Each new row is followed by its nearest point in the smallest flat space through zero that holds the last named rows.

k_924, 3 rows:
[[ 1.81 -0.43 -0.67 -1.70  2.85  0.51 -0.61  0.31  2.38 -2.77  1.01  1.10
   2.46]
 [-1.28  2.69  1.98 -0.72 -0.44  1.93  4.41 -2.30 -0.82 -1.27 -0.55  3.24
   0.10]
 [ 1.85 -0.42 -1.11  2.59  1.66 -1.93  0.09  1.23  0.77 -0.26  1.47 -2.64
   1.29]]
New rows:
[ 2.37 -0.45  1.99  0.41  1.75 -2.37  1.55  1.05 -1.16  3.83 -0.14  1.48
  0.20]
[ 0.11  0.34  0.02  1.30 -0.08 -0.58  0.84  0.06 -0.37  0.35  0.26 -0.80
 -0.05]
[ 2.71 -1.16  1.27 -1.78  2.49  1.30 -2.85 -1.61  2.04 -2.44 -0.02  2.40
 -3.52]
[ 0.34 -0.88 -0.29 -3.02  0.99  1.23 -1.96  0.04  1.45 -1.44 -0.20  1.79
  0.80]
[-1.82  1.19  3.58  3.67  1.17 -1.45 -3.18 -1.46  2.96  2.35 -1.67 -1.45
 -0.52]
[-0.13 -0.39 -0.30  1.25 -0.72 -0.89 -0.54  0.51 -0.63  1.24 -0.03 -1.48
 -0.73]
[-0.11 -1.51  0.52 -1.53  0.64  0.93 -1.86 -0.69  3.67 -0.79 -2.36 -0.60
 -1.23]
[ 0.09 -1.09 -0.42 -2.06  0.26  0.61 -2.26  0.34  0.82 -0.39 -0.31  0.74
  0.11]
[-5.63  1.02 -2.15 -3.87  0.58  1.63 -1.07 -1.89  3.92 -1.82  1.66  1.87
  0.35]
[-0.37 -0.21  0.37 -3.67  0.47  2.03 -1.04 -0.71  1.05 -1.58 -0.65  2.99
  0.49]
[-0.37 -1.35 -1.59  2.74  2.64  0.61  0.56 -1.39  2.14  1.40 -1.48  1.82
  0.61]
[ 0.52  0.16 -0.11  0.28  0.71 -0.15  0.45  0.05  0.40 -0.58  0.41 -0.08
  0.64]

k_124, 3 rows:
[[ 3.21 -0.08  0.85  1.01  2.17  1.55 -2.45  0.56  4.85  1.99  1.29  2.75
  -1.58]
 [-0.41 -2.43  2.96  4.41 -1.07  0.18 -2.55  0.28  2.89  1.80 -0.57 -3.31
  -1.01]
 [-5.26  0.70  4.16  1.03 -0.19  1.37 -2.18  1.07 -4.49 -2.19  4.00  2.57
  -0.50]]
New rows:
[-0.76  1.56  0.36  1.17 -0.17 -2.06 -0.06  1.42  1.68 -0.32  1.33 -0.40
  4.95]
[-0.29 -0.15  0.16  0.23 -0.23 -0.09 -0.01 -0.01 -0.18 -0.03 -0.11 -0.40
  0.04]
[ 1.51  1.28  0.53  1.80 -2.63 -1.95 -1.32 -2.23  0.14  3.57  2.91 -2.19
 -0.97]
[ 0.09 -0.94  0.86  1.57 -0.42 -0.03 -0.79  0.04  1.25  0.76 -0.45 -1.41
 -0.33]
[ 0.70  0.40 -2.38  0.62 -3.80  1.12 -0.17  1.33  1.43  3.83 -0.18 -0.21
 -2.79]
[ 1.33 -0.57 -0.25  0.66  0.07 -0.09 -0.25 -0.11  1.91  0.96 -0.78 -0.82
 -0.23]
[-0.10 -0.40  2.44 -3.00  0.12 -0.57  2.10  0.50 -1.98 -0.12 -0.95  2.40
  1.49]
[-0.64  0.94 -0.68 -1.54  0.20 -0.03  0.86 -0.03 -1.85 -1.01  0.53  1.25
  0.42]
[-0.43  1.05 -2.75 -0.84  1.75 -4.80  3.24  0.97 -0.12 -1.60  0.45  1.13
 -1.84]
[ 0.65  0.96 -2.04 -2.19  0.26 -0.47  1.72 -0.35 -1.09 -0.66 -0.52  0.73
  0.69]
[-0.66  0.04 -0.09  0.10 -1.50 -1.68 -2.42 -0.29  1.19 -1.25  2.67  1.20
  2.65]
[-0.57  0.14  0.79  0.24  0.21  0.41 -0.62  0.24 -0.29 -0.19  0.85  0.78
 -0.25]

k_603:
[[ 2.63 -0.52 -0.56 -2.09 -0.28  1.02 -5.23  1.56  1.43  5.43  2.08  2.28
  -0.11]
 [-2.90  2.61  3.08 -6.06 -0.65  1.87  1.34  0.93 -1.24  3.21  2.56  2.53
  -0.11]
 [ 1.38 -3.47 -0.47 -1.54 -0.59  1.40 -0.91 -2.35  5.02 -0.02  3.04 -2.39
   1.34]]
New rows:
[-1.32 -2.52 -0.45 -1.78  1.64 -0.03 -1.05  0.04 -1.55  2.48  0.13  4.35
  2.37]
[ 0.15  0.76  0.41 -1.47 -0.12  0.44 -1.30  0.98 -0.45  2.26  0.67  1.48
 -0.24]
[ 0.19  0.69 -2.58 -0.16 -3.21  0.99  1.59 -0.28  2.29 -1.07  1.28 -2.19
  1.53]
[-0.04 -1.34 -0.03 -0.29 -0.20  0.41  0.80 -1.35  1.83 -1.17  0.89 -1.50
  0.60]
[-2.57 -0.43 -0.14 -0.37 -3.91 -0.78  2.67  2.10 -0.26 -0.52 -2.17  2.39
 -0.32]
[-1.43  1.39  0.80 -0.30  0.08 -0.20  1.61  0.37 -1.70 -0.60 -0.68  0.51
 -0.30]
[-0.44 -2.17 -2.09 -1.02 -1.22  0.28 -4.24  0.33 -1.32  2.33  0.08 -0.94
  2.74]
[ 1.65 -0.75 -0.70 -0.16 -0.06  0.26 -2.58  0.47  1.04  1.99  0.71  0.57
  0.03]
[-1.21  1.65  3.92  5.45  4.73  0.48 -2.10  0.74  0.90 -0.70  0.18 -0.13
  0.65]
[ 0.49  0.16 -0.70  1.89  0.31 -0.80 -0.28  0.38 -0.87 -0.66 -1.35  0.00
 -0.31]

k_638:
[[ 0.75 -2.29 -4.34 -0.52 -2.65 -0.26  2.94 -1.93  0.97  0.72  1.77  0.91
   0.21]
 [ 5.16 -0.91  2.36  2.06 -1.02 -0.17  0.27  0.67 -0.30 -2.34  0.62 -2.26
   0.45]
 [ 3.27  0.00  2.60  3.72 -2.31  0.51  6.34 -0.65  0.11 -3.52  0.02 -3.67
  -0.58]]
New rows:
[ 3.13  0.54  0.01 -1.35 -1.39 -0.68  4.95 -2.32  2.59 -1.18 -2.88  0.07
 -4.95]
[ 0.42 -0.27 -0.33  1.42 -1.72  0.30  4.49 -1.11  0.41 -1.15  0.25 -1.22
 -0.45]
[-1.18 -1.97  0.17  0.00  1.07 -0.37 -0.91  0.30  3.18 -1.22 -1.81 -0.05
  0.44]
[-0.42  0.22  0.12 -0.21  0.35  0.00 -0.53  0.15 -0.07  0.20 -0.16  0.19
 -0.01]
[-0.07  0.28 -0.68 -0.57 -1.81 -3.52  0.83  0.20 -0.68 -0.45  1.28 -0.73
  0.91]
[ 0.68 -0.63 -0.79  0.08 -0.72 -0.08  0.71 -0.39  0.20 -0.06  0.48 -0.01
  0.09]
[-2.23  0.36 -2.14 -0.94 -3.00  0.30  2.42 -0.26 -0.02 -3.33  0.81  2.30
  0.85]
[-1.27 -0.41 -2.00 -0.11 -1.16  0.13  2.80 -1.23  0.54  0.38  0.36  0.37
 -0.31]
[-0.79 -0.48 -1.73  2.28 -0.69 -3.30 -0.92  0.63 -0.36  0.00  0.01 -1.09
  1.75]
[ 0.58 -0.45 -0.48 -0.14 -0.26 -0.12 -0.26 -0.08  0.07  0.10  0.33  0.16
  0.16]

k_407 (3 x 13):
[[ 1.25  0.01  0.83  3.25  0.46 -2.87  0.58 -3.72  0.06 -0.46  2.23  0.41
  -0.08]
 [ 1.65 -0.50 -3.33  3.43 -1.94  2.53  1.75 -1.70 -1.16  0.11 -4.87 -1.32
   2.02]
 [ 5.88 -2.60 -1.68  6.29 -1.61 -2.58  1.61  5.49 -0.29  4.60  0.09 -1.14
  -0.96]]
New rows:
[-2.46  1.98  1.46  2.76 -3.19  2.09 -1.88  1.66 -0.74  1.72  1.87  2.03
  1.07]
[ 0.11 -0.13  0.06 -0.22  0.00 -0.05 -0.10  0.88  0.07  0.33  0.14 -0.01
 -0.21]
[ 0.07 -0.73 -1.89 -0.27  2.09 -2.65  2.94  3.36  2.45 -3.26 -0.98  0.79
 -1.92]
[ 0.38 -0.30  0.22 -0.22  0.04 -0.38 -0.17  1.76  0.16  0.75  0.54  0.00
 -0.51]
[ 0.84  0.52 -2.27 -2.39  0.75  0.18  2.70  2.92  2.72 -2.57 -2.66  2.54
  2.36]
[-0.62  0.01 -0.83 -1.42 -0.45  1.92 -0.11  1.51 -0.18  0.10 -1.83 -0.36
  0.35]

k_451:
[[ 0.08 -3.82 -2.73 -2.45 -0.15 -3.57  0.00 -0.40 -1.51 -0.17  0.71 -0.11
   2.87]
 [-0.03  0.60 -2.00  1.96  3.61  2.35  2.21  2.47  2.19 -2.07 -3.58  0.62
  -1.97]
 [-5.57 -1.27  2.01 -2.02  1.76  1.99 -0.14  2.33  0.06 -0.38 -3.30 -3.94
  -2.81]]
New rows:
[-2.07  0.81 -2.59  1.93  0.62 -3.31 -2.89 -0.50 -2.43 -3.37  0.40  0.48
 -2.12]
[ 0.02 -0.79 -0.80 -0.36  0.31 -0.57  0.21  0.15 -0.13 -0.24 -0.18  0.04
  0.45]
[-2.73 -3.27 -1.66 -2.58  1.43  0.54 -1.41  0.62 -1.46 -0.41  1.79  1.80
  2.65]
[-0.96 -2.73 -1.38 -2.00  0.16 -2.01 -0.06  0.12 -1.01 -0.14 -0.07 -0.80
  1.39]
[ 1.48 -1.49 -3.17 -1.69 -1.10 -3.37 -1.06  2.39 -1.80  2.21  2.07  3.09
  0.77]
[ 1.65 -1.91 -2.15 -0.91 -0.68 -2.74 -0.01 -0.96 -0.96  0.06  1.45  1.06
  2.56]

k_382, 3 rows:
[[ 0.38 -0.40  2.04  1.97 -1.65  2.79  3.29  5.20  0.05 -0.76 -2.83 -1.83
   0.33]
 [ 1.87  0.43 -1.27 -0.45 -2.23 -0.04 -4.01  2.68 -2.36 -1.78 -0.68 -2.60
   0.50]
 [ 2.24 -1.41 -0.73  1.37  1.34 -2.34 -2.21 -1.51  0.16 -1.84 -1.95 -2.75
   1.63]]
New rows:
[ 1.69 -0.96 -4.41 -0.87  0.58 -0.38  2.06 -0.43 -1.08 -3.55 -1.06 -0.45
  2.69]
[ 1.10 -0.66 -0.25  0.73  0.46 -0.92 -0.93 -0.32  0.01 -0.94 -1.08 -1.44
  0.78]
[-1.70  0.16 -1.42 -0.51  1.01  4.22 -0.75 -2.50  0.25 -0.80 -1.59 -2.51
  0.10]
[ 0.26 -0.21 -0.03  0.23  0.21 -0.26 -0.14 -0.18  0.08 -0.21 -0.29 -0.33
  0.21]
[ 0.58  3.20  1.23  2.50  1.03 -2.42  3.60 -1.71  1.87  0.37  0.86  1.78
 -0.68]
[-0.98 -0.52  0.86  0.59  1.69 -0.20  2.62 -1.89  1.68  0.96  0.09  1.36
 -0.11]
[-4.84 -4.95 -1.65  1.50 -0.19 -1.73 -0.31 -1.33 -0.76 -0.70 -1.65 -0.42
  0.46]
[ 0.41 -0.69  0.03  0.67  1.16 -0.97  0.15 -1.38  0.70 -0.27 -0.60 -0.42
  0.53]
[-0.05 -1.51 -1.74 -3.71 -2.80 -0.29 -1.74  3.41  4.95  2.43  1.38  0.95
  4.95]
[-0.18  0.62 -0.32 -0.74 -0.97  0.51 -0.78  0.86 -0.77  0.12  0.66  0.25
 -0.40]

k_331:
[[ 0.72 -5.38 -1.12  3.67 -0.99  1.63 -0.26  0.47 -1.03 -0.74  1.22  3.58
  -2.58]
 [-5.65  2.99 -1.20  0.84  4.76  1.61 -0.09  1.07  2.48  0.18  0.06 -2.11
   3.17]
 [ 3.23  0.30 -3.54  2.51 -2.63 -0.30  0.75  0.87 -1.76  2.71  1.48 -0.19
   3.77]]
New rows:
[ 2.83  2.80  2.87 -3.16 -0.19 -0.73  3.12 -0.69 -0.43 -2.79 -2.91  3.05
 -2.67]
[ 1.59  0.38  3.09 -3.49 -1.21 -1.60 -0.21 -1.34 -0.20 -1.18 -1.35 -0.18
 -2.79]
[ 1.68  1.41 -2.62 -2.80  1.01  1.89  0.73 -1.16  2.72 -0.90  1.63 -1.38
 -3.35]
[-0.31  0.48  0.96 -1.09  0.30 -0.30 -0.11 -0.32  0.31 -0.45 -0.47 -0.31
 -0.63]
[ 0.52 -1.06 -1.11  1.02 -1.61  0.78  3.21 -1.43  3.41  3.08 -0.11  0.92
 -2.95]
[ 0.64 -1.33 -0.21  0.74 -0.62  0.21 -0.03  0.03 -0.43 -0.11  0.28  0.89
 -0.70]
[-0.32 -3.41 -3.37 -1.10 -2.53  0.26  0.82 -0.59 -2.05 -3.36 -0.06  0.58
  0.38]
[ 1.21 -1.93 -0.47  1.18 -1.13  0.24  0.00  0.07 -0.77 -0.01  0.47  1.30
 -0.85]
[ 2.99  0.73 -0.40 -0.07 -0.56  2.16  0.66  1.48 -0.34 -1.91 -3.18 -3.12
 -0.75]
[ 0.93  0.60  0.39 -0.89 -0.70 -0.64  0.08 -0.28 -0.26  0.17 -0.24 -0.38
  0.03]

k_248:
[[-1.00 -0.82 -2.93 -2.69  0.49 -2.27  3.13  7.08 -2.93  0.19  2.66  1.27
   0.90]
 [-2.80 -1.10 -5.18 -1.43 -1.69 -0.73  0.46  2.81 -0.26 -3.07  1.43 -2.92
  -1.13]
 [-0.02  2.60 -6.27 -0.89 -1.11  1.88  4.20  5.75  0.27 -2.22  5.57  0.88
   3.79]]
New rows:
[ 2.53 -1.62  2.71 -0.34 -0.16 -0.78 -0.37 -2.41 -1.29  1.90  1.24  1.32
 -2.62]
[ 0.69 -0.54  2.80  0.17  0.94 -0.74 -0.70 -1.10 -0.57  1.62 -1.48  0.92
 -0.53]
[ 0.67 -1.18  1.26  1.52  0.45  2.57 -1.56  2.48 -5.44 -3.69 -1.81  3.59
  0.46]
[ 0.30 -0.25  0.76 -0.47  0.63 -0.73  0.53  1.14 -0.90  0.93  0.04  0.97
  0.20]
[ 0.94 -0.11 -0.30  1.05 -0.13 -2.41 -4.51 -3.29  0.68  0.06 -1.11 -1.07
  3.72]
[ 0.22  0.13  1.07  0.93 -0.21  0.70 -1.28 -2.65  1.03 -0.12 -1.12 -0.64
 -0.54]
[ 0.90  2.49  1.44  0.33 -0.35 -3.24 -0.52 -2.41 -1.76  1.70 -0.69  0.36
  1.74]
[ 0.90  0.09  2.11  0.34  0.74 -0.11 -0.24 -0.85 -0.20  1.30 -0.75  1.07
  0.15]
[-1.00  2.49 -3.13 -0.19 -1.08 -2.36  1.41 -0.80 -1.96  0.51  1.43  1.39
 -2.43]
[-0.59 -0.25 -1.32 -0.59 -0.23 -0.38  0.54  1.45 -0.41 -0.52  0.66 -0.31
 -0.02]

k_20 (3 x 13):
[[-0.47 -0.07  1.43  4.61  2.41  0.88  1.80 -1.70 -4.47  3.59 -3.42  1.16
  -0.81]
 [ 3.51 -0.76  3.49  0.69  1.24 -2.61 -0.84  1.44  1.78 -0.71 -1.07 -0.44
   1.21]
 [ 1.42 -0.28  2.58  0.04 -2.03  0.86  1.63  0.76 -0.62 -0.36 -1.65 -0.67
   0.33]]
New rows:
[-1.00 -1.86  2.53  1.87 -1.18  0.63  0.68 -1.98  0.64 -1.79 -0.98 -1.14
 -0.39]
[ 0.67 -0.14  1.37  0.28 -0.89  0.49  0.93  0.28 -0.58  0.03 -1.02 -0.27
  0.11]
[ 2.14  1.60  3.40 -2.99 -0.15  1.05 -2.17  2.73  2.28 -1.11  3.08 -3.24
  1.97]
[ 2.20 -0.37  1.49 -2.40 -1.63 -1.27 -0.82  1.85  3.12 -2.52  0.98 -1.09
  1.08]
[-2.92  1.47 -2.04 -2.90  1.95  2.36 -1.48 -2.29 -0.73  3.38 -0.45 -3.03
 -1.11]
[-2.64  0.54 -2.96  0.00  0.39  1.19 -0.06 -1.29 -1.14  0.88  1.01  0.64
 -0.90]
[-2.81 -0.91  2.61  2.09 -1.58 -3.42  0.24  3.32 -2.15 -2.89  2.03  3.16
 -2.47]
[ 0.41 -0.09  0.50  0.11  0.01 -0.18  0.04  0.17  0.09 -0.06 -0.23 -0.07
  0.12]

k_433 (3 x 13):
[[ 1.43 -1.11  1.88  2.54 -1.71 -3.40  1.67 -2.06 -0.69  0.32 -1.22 -0.02
   0.31]
 [-1.45 -3.16 -0.33  1.09 -3.14 -1.47  0.12  0.58 -1.64 -0.41 -0.61 -0.99
   2.28]
 [ 3.53  1.53  0.32 -0.52 -0.19  0.19 -2.23 -0.50 -0.91  1.72  0.37 -1.05
   2.18]]
New rows:
[ 3.42  1.70  1.52  0.03 -3.31  0.58 -2.95  2.71 -1.66 -2.94  0.50  1.26
  2.76]
[ 1.91  0.09 -0.30 -0.50 -1.16  0.25 -2.12  0.30 -1.31  1.15  0.30 -1.28
  2.71]
[-1.64 -3.41  2.39 -2.70 -1.37  2.43 -1.52 -1.84  1.44 -2.77  2.22 -2.62
  2.78]
[-1.38 -1.40 -1.20 -0.68 -1.24  0.85 -1.06  1.45 -0.85 -0.27  0.28 -0.78
  1.63]
[ 0.86  1.81  3.01  1.19 -1.22  2.69 -0.41 -2.20  0.01  1.19 -0.69  2.13
  1.83]
[ 2.03  1.04  0.70  0.22  0.25 -0.47 -0.40 -0.88 -0.11  0.82 -0.04 -0.15
  0.32]
[ 3.04 -2.38  0.21 -3.16 -0.73 -0.35 -0.35  2.94 -2.89 -1.25 -0.36 -3.24
  2.17]
[ 0.71 -0.93 -0.77 -0.52 -1.84  0.34 -2.06  0.91 -1.58  0.72  0.26 -1.45
  3.07]

k_660 (3 x 13):
[[ 1.89  1.68  0.62 -0.44 -1.91 -3.40 -0.66  2.21 -1.90  2.10 -1.55  0.22
  -2.29]
 [-1.42  0.52  3.12 -1.30 -2.26  0.50 -0.42 -0.18 -2.09  2.73 -1.24  0.88
   3.48]
 [-1.17  2.88 -0.81 -0.76 -1.51  1.97  0.43 -4.26  2.42  1.79 -1.09  3.40
   1.18]]
New rows:
[ 0.41  0.63 -1.39  0.12 -1.16 -0.49  0.09  3.42  0.54 -0.13 -0.48  1.68
  0.54]
[ 0.57  0.44 -0.02 -0.05 -0.39 -0.90 -0.15  0.55 -0.36  0.42 -0.35  0.04
 -0.79]
[ 1.85 -4.95 -3.09  0.62 -0.04  1.27  0.11 -0.04  0.16 -0.61 -1.25 -0.61
  0.51]
[-0.07 -1.30 -0.59  0.56  1.38  0.54  0.19  0.31  0.44 -1.60  0.98 -1.02
 -0.19]
[-1.31 -1.60  0.65 -3.00  1.80 -3.59  0.58  1.67 -0.72 -0.61 -2.93  0.38
 -0.18]
[ 0.54 -0.34  0.78 -0.07 -0.32 -1.21 -0.32  1.62 -1.36  0.35 -0.21 -0.75
 -0.35]
